There are 4 ways to turn a row about zero (a turn may also mirror it). The second row of each pair is the first, turned, with some noise. The first 36 pairs use one turn. New pairs use 2 turns, one after the other, and a turn may come again.
Some pairs, each with its turns in order after it:
[  3 -22  16 -62  30  -7 -18 -15]
[-28 -25   3  61  14 -21  18  -4]
K76

[-23  -7  13  43  13 -12  15 -22]
[ 13  19  24  -7 -33 -20   9  30]
K465

[-36  35 -62 -15 -55  33   4  25]
[  1  43  22  -7  -4 -17 -59 -69]
K717

[-48   7 -62   9  28  -6   8  20]
[ -9  27  -3  -8 -21 -37  28 -63]
K525

[  2 -14  -7  -2  17  25  43  17]
[-11  -5 -23 -24  -6 -34  16  28]
K76

[ 27   7  -4  27  37 -52   4 -13]
[-27 -29   7  -8 -50  29 -11 -19]
K76

[-15  -1 -60   8 -14 -11 -53 -10]
[ 27  34  13  21  34 -22  35 -44]
K465

[ 53   7   1 -18   0 -28 -27 -16]
[ -4 -26 -33 -34  12 -16  27 -30]
K465

[-13 -15  -5  10  16  -6  54  13]
[ -3  -5  16 -37 -39 -18 -13 -14]
K525

[ 14  23 -13 -23 -39  12   7   6]
[ -3   7  16 -13 -38   6 -20 -27]
K717

[33 12 10 -6  2 -4  3  2]
[-19 -21  21  -8   6   6  -7   9]
K76

[-14  -2 -11  37  -9  -1 -13 -18]
[ -9 -12 -22  18   1   7 -19 -27]
K525

[12  3  8 11 30 13 -9 -3]
[ 24  -2 -16  -8 -18  10   2   1]
K465

[ 36  -3  15   6  -9  17 -20   3]
[-22   6  27  -7  21  18   5  14]
K76

[  2  48   7   0  -9  -9 -48 -31]
[ -6  10  13 -26 -10  20  52 -44]
K465

[-22 -10  37 -12 -62  24  -4 -28]
[ 23  52   2  23 -50   4 -20  24]
K717

[ 15 -62   2 -20 -27 -35 -37  -8]
[-37  31  33  31   9 -13  17 -56]
K76

[ 24   1 -20 -23   2   7  22  11]
[-13 -13  -1 -36 -15 -10  -3 -18]
K717

[-46   1   3  10  12   5  -4  22]
[ -6  25 -19 -18  10 -31 -14 -22]
K525

[-10 -16  19   2  -5  18  18 -48]
[ -5  -1 -26 -16 -22  41 -22  13]
K525

[22 52  5 12  6 -7  8 13]
[-15 -11  -3 -15 -40   6 -10 -38]
K465

[ -3 -12  -2  18  29   7  -1  11]
[ 21  10 -17   8 -15  -1  -6  13]
K465

[ -9 -38  -1  32 -23   7 -14  16]
[-42  -5  -7  22  -4 -20 -30  -4]
K525

[ -7 -14  10 -30  25   8   6   3]
[ -9 -13 -10  25  -2 -21  17  14]
K76

[ 31  -7  11  -1   1  -9  62 -59]
[ 14 -32  12 -31 -48  57  -7  12]
K525

[ -8  -5  24 -11 -21   1  -1   5]
[  2  26   1   5 -14  11   4  10]
K717

[-13  -1   2  26 -19 -11 -29 -11]
[ 17  27   8   3  -4  24  -1 -23]
K76

[ -2  21   1  -4 -24  16   0   1]
[ 14  11  17  -2 -13   7 -15 -12]
K717

[ 32 -11   4 -19  18   4  -1   9]
[  9 -26 -33  -7   7   3  -5   0]
K465

[  6 -30 -39 -16   2  18   2 -27]
[-29  10  -9  13 -38  20  28   4]
K525

[-21  15  15 -22 -14  49   8  14]
[ 23  47 -13   3 -11 -10 -17  24]
K525

[ 28 -20 -23  41 -36   8  -5  -6]
[-23 -18  -1   7  -5  16 -56  19]
K717

[ -8  -1  46   2   4 -32  57 -37]
[ -7   2  40  12 -24 -33  41  52]
K717

[  4 -11 -20 -31  -5 -55 -12   6]
[-25 -19 -14  19  24 -41  30 -13]
K465

[  4 -19 -24  -9  50   6  -3 -18]
[  8 -32 -30  -9  22 -34  11  -2]
K717

[15 -8 10  5  7  0 -3 17]
[-13   5  17  -3 -10  -1   6  14]
K76

New pairs, each followed by its turns in order:
[-47  48 -23   0   2 -21 -62  -2]
[  2 -17  70 -40 -45   3 -19  13]
K465 K465

[  0  23  24   2   2 -62 -10  -9]
[  3  20  26 -10 -25  -8 -40  40]
K717 K465

[ 15 -30  52  12  21 -12  -9  33]
[  6  33 -21   0   4 -27 -61   4]
K465 K76

[  4   4  11   4 -30 -31 -19   3]
[  3   5  -3  18 -15  23  31  20]
K525 K76

[ -4  23  17 -46  20  -6  17   4]
[-20 -42 -19  -1  -7  20 -16 -13]
K525 K465

[ -5 -62  17   1 -10 -23  13  -2]
[  0   9  14  14 -52 -28 -30  10]
K465 K76

[ -5  13  12  62  -1  16 -36  17]
[ 17 -29   5  -6  43  19 -50   7]
K465 K76

[  3   7   0  36  23   3 -39 -18]
[-31  16 -42  -8 -14   4   8 -17]
K525 K76

[  5 -27   5  -1  62   1  -4  20]
[-12 -18  30  46 -25 -21   8 -17]
K465 K525

[-62  15   1 -27  21   9  34 -10]
[ 40 -39  36 -31  16  30  10 -12]
K717 K525

[  1  14  -5  21  16  18 -43  23]
[ 22  19  20  -9  13  11 -16  44]
K76 K76

[-21  30 -20 -35  -5 -39  56   8]
[-51 -18 -53  40 -16   3   0   2]
K76 K717

[-20  -1 -39 -13  19 -13  30 -62]
[ 30  21  11 -15 -52 -40 -38  -4]
K525 K717

[ 27 -26 -22 -14  -1 -11  23  -9]
[-25  34 -11  23   0 -12   9 -16]
K717 K717

[-50 -12   5  21 -22  47 -16   0]
[ 61 -27  18  11 -19 -11  30  -1]
K76 K525

[ 24   2  62 -37 -30   9   2  -2]
[-10 -15 -36 -12 -37  -5   0  56]
K76 K465

[-14  -1 -26  62 -41  10  14   8]
[ 12  49  17 -39  18 -15  41  -6]
K525 K465

[ -5  13  12  -5 -45  10  43 -62]
[ 20  43 -28 -18 -21  17  57  29]
K465 K717

[ -1 -22  62  -9  -4   0   6 -10]
[  0   2 -42  40  18  27   3 -13]
K525 K465

[ 29  62 -31  10 -24   3  -9  12]
[-17  24  16  61  19  15  -3  34]
K76 K76

[ 49  -8   0  10  27  -3 -13  -9]
[-29 -21 -23 -11 -25 -21  -7 -20]
K465 K717

[ -2 -11  17 -15  16 -10  -1 -18]
[ -6  -1  -3 -24 -10 -21 -12  -8]
K717 K76

[-62   0 -20  -3   2   3   9 -12]
[ 30 -12  15  29 -28 -25  -7 -35]
K525 K717

[  3   7  10  -1  24 -41 -57  22]
[  0 -23  -5 -13  39 -39  46  22]
K525 K717

[-62   4  -7   2  -1   7 -34  14]
[  1 -46  34  -1  -1  33 -29  -9]
K76 K717

[ 32 -12  40 -19  -5   3  -2   2]
[-20  38   1  -3 -15 -18  29   2]
K465 K525

[-62  -7   1  10  -5  14 -11   0]
[ 48  -9 -12   4   6 -24 -34   0]
K465 K525

[  0   0  -2 -10  -3 -31  18  -5]
[ -7 -11   0 -11   5  24   6  18]
K525 K465

[ 3 23 62 33 -1 20  1 27]
[ 13   4 -67   5  12 -27  23 -26]
K525 K465

[-58  34 -27  30   2  45 -19   8]
[  1  12  20 -70 -34  41 -12 -22]
K465 K465

[ 17  15   6  -5   0  55 -27  12]
[  3  13 -19   6 -21 -38 -31 -37]
K525 K465

[  7  24 -26 -13 -48 -12  13  -3]
[-20  30  28 -27  11  13  31   7]
K717 K465

[-19   9  -8  10   1   6  -1  23]
[ -9  -8   7  -1  -9  24  -6 -17]
K76 K717

[ 14   4  26  17 -17  -3  19  -1]
[ 14   6  10  30  13 -19 -11  -4]
K465 K76

[  8  14   9  44   5 -20  46  -1]
[-31  14 -33   9 -21  15  -5  43]
K717 K465

[-26   2  -1   6  27  14 -15  -8]
[ 13 -20  17  17   6 -14   4 -24]
K525 K465

[ 15 -62 -10  -2  -7  57 -62   2]
[ 51   8 -11  31  44  -2   2 -77]
K717 K465

[ 62  -1  -1  23 -19 -23 -58 -57]
[-17 -22   0 -22 -55 -65  54 -23]
K465 K717

[-28  20   9   2 -62  -6  10   5]
[ 37   7  32  29 -12  39  -6   6]
K717 K717

[ -1  -7 -62   4  44  62  20   3]
[ 10   6   8  80  10 -18 -16 -51]
K76 K465

[ -1   7 -62 -19  -3  -5 -31  14]
[ 17  27 -12  28  -5  46 -32   1]
K76 K76

[ 8 -2 11 10  2 15 21 23]
[  1  13  31 -10  10 -10  -1  11]
K76 K525

[ 24   7   9 -62   4   9   3   7]
[  2   7 -39 -18  28 -32 -19  16]
K465 K717

[ -7   3 -48  20 -24  -1  48  25]
[-35  17  28 -56  10  -6  25   0]
K525 K465

